The groups are shells around one centre, one inside the other: the same stretched ball of 5 dimensions in 6 sizes.
Some rows, each with its group after it:
[-0.55 -1.14  1.63 -1.26  0.67  1.11 -0.05 -1.90]
D
[ 2.49  4.86 -2.20 -4.05  2.95  0.93 -1.96  1.90]
P
[ 2.38  0.48  5.87  0.96 -2.10  2.15  2.90  1.49]
J
[ 2.13  0.51  1.52  0.55 -2.45 -0.14  0.01 -0.02]
J
[-3.29  2.52 -6.81 -2.67  1.76 -0.97 -2.83 -5.77]
D
[-1.56  3.26 -0.26 -3.35  2.30  1.02 -2.48  1.90]
B
[ 5.38  3.58 -1.72  1.60 -3.43 -0.12  2.95 -3.16]
P
[-1.13  0.01 -4.64 -2.33  1.35 -0.99 -2.66 -4.93]
X
[ 4.85  0.56  3.13  3.10 -4.99  0.46  3.83 -1.62]
B
[ 0.95  1.54  2.77 -1.46  0.61  1.85  0.57  1.22]
B
[-1.98 -1.20  1.00 -0.94 -0.21  0.13 -1.50 -1.54]
B
[ 2.79  2.02 -1.06 -3.32  2.47  0.88 -1.29  0.27]
D
[ 5.10  0.47 -0.06  0.07 -0.98  0.78  2.53 -3.41]
P
[-1.11  2.72 -3.86  0.92 -2.49 -0.83  0.55 -5.60]
C
[ 2.92  2.38  2.56 -0.14 -1.01  1.69  2.15  0.53]
D
[ 0.81  1.54 -2.20 -0.91  0.41  0.83  1.48 -5.03]
J
[ 5.20  1.68  3.54  3.88 -5.63  1.09  5.64 -2.21]
C
[ 1.84  3.04  0.39 -1.97  0.33  0.50 -1.49  2.42]
X
[-0.35  2.64 -6.57 -3.70  2.59 -1.03 -3.61 -3.59]
P
[-0.30 -0.65 -1.21 -1.02 -0.26 -0.52 -1.59 -2.83]
B
[ 5.66  2.52  2.39 -0.93 -0.56  1.28  1.11  2.51]
X
[ 1.11  3.07 -0.94 -1.38 -0.29  0.07 -1.21  0.45]
D
[-1.39  0.57  0.96 -4.90  4.59  1.68 -3.13  1.93]
C
[ 1.31  1.25 -5.28 -0.88 -0.34 -1.09 -0.60 -6.12]
P
[-2.60 -2.21 -1.32  0.63 -1.65 -0.68 -0.27 -6.35]
J
[ 1.81  4.80 -4.91 -1.77  0.53 -0.09 -0.24 -3.15]
C
[-2.17  2.58 -5.65 -0.84 -0.68 -1.34 -1.74 -5.40]
C
[ 0.01  3.90 -0.76 -4.53  3.66  1.35 -2.73  2.72]
X
[ 6.51  3.56  3.84  0.65 -2.14  2.03  3.68  2.28]
J
[-0.21 -0.67  0.93  1.64 -3.29 -0.35  0.79 -3.22]
C
[ 1.79  2.06  3.15  0.45 -1.66  1.65  2.27  0.37]
X
[ 3.88  3.41  2.12  0.47 -2.25  1.01  1.82  1.50]
B
[ 7.21  0.25  3.12  3.93 -5.70  0.63  5.61 -3.05]
P
[ 4.27  3.42 -1.96 -1.59  0.51  0.72  0.84 -1.50]
X
[-4.21  1.08 -1.73 -2.27  1.44  0.27 -2.28 -2.44]
D
[ 4.94  2.65 -0.69  0.62 -1.97  0.59  2.76 -2.69]
D
[-5.71  2.46 -4.92 -7.03  6.76  0.32 -6.58 -0.38]
C
[-0.49  2.40  1.31 -0.19 -1.37  0.64 -0.01  0.42]
X
[-5.59  0.34 -4.79 -2.97  2.20 -0.82 -3.93 -4.93]
B
[ 3.84 -1.37  1.61  2.69 -3.72  0.63  4.42 -5.66]
J
[-2.94 -0.35  2.96 -2.03  1.15  1.26 -1.80  1.25]
J
[ 0.58  4.59 -3.67 -1.97  0.26 -0.42 -1.88 -0.65]
P

New rows, each followed by its group:
[ 0.27  2.08 -2.74  1.32 -2.32  0.13  2.68 -6.75]
J
[-1.11  3.88 -6.26 -5.39  4.47 -0.41 -4.78 -1.20]
C
[-0.20  4.01 -1.49 -2.99  1.45  0.27 -2.77  1.94]
C
[ 0.54 -0.50  3.67  0.16 -0.85  1.80  2.10 -1.27]
J
[ 5.32  4.44  0.24  2.22 -4.11  0.63  4.05 -1.67]
J
[ 1.77  0.37  1.52 -3.23  2.57  1.45 -1.29  1.34]
D
[-2.58 -2.22 -0.99  0.64 -1.72 -0.65 -0.31 -5.98]
J
[ 2.40 -0.55  5.01  1.74 -3.17  1.26  2.62  0.04]
B
[ 4.25  1.72 -0.19 -2.46  1.55  1.03 -0.09  0.09]
X
[ 4.08  4.13 -2.79 -1.64  0.59  0.67  0.95 -1.97]
P
[ 2.17 -0.51  4.02  2.13 -3.49  1.05  3.05 -1.50]
D
[-4.40  2.36 -5.91 -6.18  5.75 -0.14 -5.79 -1.95]
D
[ 4.14 -0.67  2.72  2.57 -3.79  0.90  4.27 -3.66]
B
[-0.59  4.46 -2.11 -6.00  5.31  1.29 -4.07  3.07]
J
[-1.69  0.43 -5.95 -0.82 -0.12 -1.22 -0.97 -8.04]
C
[-4.42  2.80 -3.14 -6.70  6.17  0.65 -6.19  1.73]
C
[ 4.45  1.61  5.21 -0.88 -0.49  2.02  1.17  4.30]
C
[ 1.75  1.08 -3.90  1.91 -3.31 -0.94  2.28 -7.90]
P
[ 6.43 -0.06  2.66  1.28 -2.56  1.01  3.46 -1.57]
C
[ 2.33  3.81 -0.20 -1.67  0.76  1.51  1.01 -0.15]
C
[-1.32  3.79 -1.46 -2.03  0.55  0.26 -1.92  0.47]
X
[-2.38  2.49  0.08 -2.11  0.74  0.49 -2.32  1.15]
C
[ 0.50 -0.15 -3.40 -0.50 -0.85 -1.11 -1.03 -5.08]
P
[ 3.16  2.05  0.62 -2.96  1.62  0.75 -1.83  2.72]
C
[ 4.51  0.44  5.13  1.71 -2.91  1.90  4.08  0.09]
X
[ 2.53  0.58  1.93  2.84 -4.86 -0.16  2.42 -2.12]
P
[-1.14 -0.11 -1.53 -2.37  1.14 -0.41 -2.99 -1.44]
B
[ 3.31  0.84  3.87 -1.52  0.78  2.21  1.29  1.83]
C
[ 0.42 -0.31  3.94  1.81 -3.14  1.09  2.42 -1.29]
C
[ 1.54  4.01 -1.98 -2.88  2.13  1.23 -0.26 -0.67]
C
[-0.64 -1.19  2.74  1.13 -2.00  1.05  2.02 -3.14]
P
[-0.19  5.14 -5.09 -3.05  2.02  0.13 -1.64 -2.15]
C
[ 3.75 -1.18  4.11 -0.13 -0.76  1.58  1.91 -0.07]
X
[-0.13  0.42 -0.54  0.78 -1.70  0.46  1.90 -5.01]
D
[-1.63 -2.14 -2.94 -0.96  0.34 -0.60 -0.96 -6.88]
J
[ 1.85  0.19  2.60  2.28 -4.28 -0.04  1.67 -1.09]
J
[ 2.21 -0.87 -1.49  0.96 -1.93 -0.13  2.08 -6.45]
C
[-4.82  0.32 -4.64 -4.31  3.61 -0.68 -5.08 -3.19]
D
[ 4.97  2.33 -0.45  1.92 -3.80 -0.15  2.75 -2.76]
X
[ 6.94  2.19  3.98  3.45 -5.30  1.26  5.57 -0.66]
C
[ 0.02  2.01 -5.54 -1.93  0.82 -0.87 -1.61 -5.11]
D
[ 2.72  1.18 -1.84 -2.31  1.77  0.81  0.16 -2.84]
C
[ 1.55 -0.22 -3.63 -0.52 -0.30 -0.46  0.50 -6.66]
P
[ 0.97 -1.16  1.08  2.46 -4.09 -0.36  1.93 -4.33]
C
[-2.69  1.98 -5.09 -7.00  6.87  0.45 -5.54 -1.06]
P
